Each new row is followed by its nearest point in the smallest flat space through zero that holds the last named rows.

q30 (3 x 17):
[[ 10.8 -15.9  -4.3   7.3  42.1 -11.2  11.3 -13.7  18.5 -19.3 -19.2  -0.4
    0.1 -22.4  14.8  36.4  40.7]
 [-13.9 -24.9  -0.6  -8.2  32.1  13.1  29.1   4.3  13.0   7.8  17.1  25.1
   37.3 -16.9 -29.6  20.9 -55.4]
 [  5.2  71.2  19.1  -9.5  21.7   7.5  14.6  -4.0   9.9  29.8 -30.3  -0.4
   50.9  13.7   5.1   4.1  27.4]]
New rows:
[-13.0  10.1  19.7  -8.9  39.3 -14.2 -13.8 -25.6   4.2   2.3 -44.2   8.6
 -48.6   0.4  37.0  19.4 -16.3] => [  6.4  -2.5  -1.6   4.1  12.4  -6.4   0.4  -6.1   5.6  -8.8 -10.3  -3.8
  -5.1  -6.5  10.2  11.6  24.4]
[ 14.5  26.8  -2.4  -4.4   4.9 -17.2 -19.4   8.6  14.6  -4.9  28.8  14.2
 -11.1 -16.5   6.8  27.9  -8.3] => [ 0.6 -3.5 -0.8  0.7  4.7 -0.9  1.7 -1.2  2.0 -2.2 -0.9  0.7  0.2 -2.9
  0.6  4.2  2.1]
[-34.8 -11.1  50.0   2.6 -47.8 -13.6  10.4  33.1 -24.1   4.0  -9.4  14.8
 -17.2  -3.8  -2.6  -4.8  -9.2] => [ -4.4  -1.7  -1.0  -1.1 -24.8   2.7  -9.8   6.3 -10.8   3.3  11.7  -1.9
 -11.1   9.3  -4.8 -18.6 -17.4]
[ -8.2 -15.8  -4.5   6.4  -6.7  25.6  13.4  12.0   1.3 -39.5 -14.3  14.2
  26.2   8.2   8.7   4.3 -14.1] => [ -2.9 -10.1  -1.3  -1.0   7.8   2.0   6.2   0.6   3.2  -0.7   4.6   5.6
   5.6  -5.5  -6.2   6.0 -12.1]
[-13.1   4.8  -6.3 -34.4  32.2   6.7 -44.7 -17.1   9.7  35.7  15.0   3.1
  23.4  42.5  30.8  14.4  21.0] => [  2.9  23.9   6.1  -2.3   7.0   1.3   3.6  -2.1   3.3   8.5 -11.6  -1.5
  14.5   4.5   3.9   1.7  13.7]

q10 (3 x 17):
[[ 21.3   5.2 -29.5  14.8  25.5   2.1 -29.2 -13.6  26.5  -0.9  16.5  -1.2
   15.0  11.7  13.4 -17.2  13.3]
 [ 11.8 -27.8 -13.0 -37.2   9.5 -19.1   4.8 -21.1  54.9 -18.5 -12.1 -15.1
    9.6  -8.0 -36.3   8.4   4.5]
 [ 21.6 -28.7   5.6  11.6  -2.5 -31.7 -25.9 -19.9 -15.9 -31.4  29.8 -18.8
   13.1  10.6 -29.0 -11.2   7.6]]
New rows:
[-11.3   0.7   4.9 -33.9  10.5  -8.8 -17.3  -5.6 -29.0   8.0 -16.1  -9.6
  -5.2   2.4  16.0   3.5 -16.7] => [-5.6  1.0  6.9 -1.3 -5.9  1.2  6.4  4.4 -8.4  1.8 -3.4  1.4 -4.0 -2.2
 -0.3  3.4 -3.2]
[ 24.9  -7.5  -5.5  -0.9  18.5   5.9  -3.3   9.0   0.6 -53.6  26.1  -4.1
  -2.3  -6.1  -6.6   4.5 -12.0] => [ 10.6 -11.5  -2.1   2.8   2.5 -12.2 -11.7  -9.9   1.3 -12.4  11.2  -7.8
   6.8   4.3 -11.4  -5.1   4.4]
[-18.6  16.6  19.8  -0.1 -33.1  -3.4  37.1 -10.6  24.9 -12.1  14.6  -4.1
   0.2   0.4  12.9  -3.7  19.9] => [-6.2 -0.3  4.8 -7.9 -4.6  1.5  9.9  3.5  0.7  2.2 -8.2  1.1 -4.0 -4.5
 -2.8  5.9 -3.5]
[18.7 -0.1 -3.3 20.3 34.0 -9.8  2.6  0.1 11.7 36.4 14.7 -0.9 11.9 -7.1
  3.0 -6.4 -7.7] => [  7.2   6.7 -13.5   7.8  11.5   5.0 -11.3  -3.2  10.7   3.6   5.5   2.1
   5.2   4.9  11.0  -7.4   5.2]
[-15.1  -9.2   5.2 -25.6   6.8   4.9  -1.1  -2.9  13.7  13.6   5.7 -10.9
 -17.9  -7.6 -14.8  19.3  -3.6] => [ -4.5  -5.6   1.9 -16.8  -2.6  -1.7  12.2  -0.4  13.4  -0.8 -12.1  -1.6
  -2.5  -6.8 -10.1   8.3  -2.8]

q911:
[[ 23.1 -12.9 -15.0 -25.4  -1.2   6.5  16.9  -1.2   3.4 -27.8   6.5  -0.9
  -12.8  -4.3   1.9  18.4  -9.4]
 [  3.0 -19.8   9.9 -29.6 -26.8 -24.8  40.1  -9.6 -35.7  -1.6 -20.8 -33.7
   -5.0 -10.8  -1.4   7.1  -4.5]
 [-12.5 -19.7   5.9 -10.5  17.8   1.8  -1.9  34.9  20.0  20.3 -24.9  27.2
   -7.2  16.4   8.6  22.2   7.9]]
New rows:
[ -4.2  -1.3  -6.0   3.2 -21.5  15.6  -8.9 -19.3  -2.2  18.9   0.2 -26.3
 -53.6   4.7  12.5   5.4   4.9] => [ 1.1 -0.4  0.9 -2.3 -4.9 -3.3  4.9 -4.3 -6.3 -1.6 -0.4 -6.6  0.2 -2.8
 -1.0 -1.4 -1.1]
[ 33.7 -53.6   7.2  -9.6  11.0  -3.7   8.2   1.2  -5.2 -16.6 -53.6 -31.7
  21.5  13.2 -24.9  15.0  15.0] => [  2.4 -21.7   3.9 -26.4  -7.6 -11.0  25.0   8.4 -10.3   0.3 -19.5  -7.5
  -8.7  -0.3   3.1  17.2  -1.6]
[ -2.0   2.8  24.8   9.1  43.9 -22.8  -5.7  52.2  -7.5 -16.2   0.9  14.0
  -7.0 -21.2  15.4   0.3  24.1] => [-8.4 -5.3  3.4  1.1 10.4  2.4 -6.5 16.3 11.7 12.2 -9.7 15.2 -1.2  8.7
  3.7  7.0  5.0]
[-21.6 -19.9 -26.0   5.6  23.1  -6.8  22.3 -15.4 -24.2 -25.0  -4.2 -23.0
  29.8 -53.6   1.3  -3.1 -28.9] => [  9.2   1.0  -1.9  -7.2 -14.7  -6.5  13.9 -17.2 -17.4 -12.8   5.7 -20.4
  -0.2 -10.3  -3.7  -4.7  -5.8]
[ 22.8   0.2 -30.0   2.5   5.4   8.5  -1.7  16.3 -11.9  -0.1  -6.2  14.9
 -17.2  41.3   5.4  -8.0   7.4] => [ 4.1 -3.8 -5.5 -3.8  8.5  7.4 -3.3  8.3 12.1 -4.3  1.4 11.8 -4.3  4.0
  2.5  8.5 -0.4]
[ 12.9  -1.7 -51.3  16.4  -7.4  -4.1   1.7   3.1   0.5   2.3  33.8 -12.7
   3.5  -2.0   5.0 -10.7  -5.5] => [ 11.6  10.2  -9.8   5.1  -1.0   7.8  -5.0 -13.2   1.8 -16.8  18.6  -3.2
   0.7  -5.6  -2.9  -6.2  -5.1]
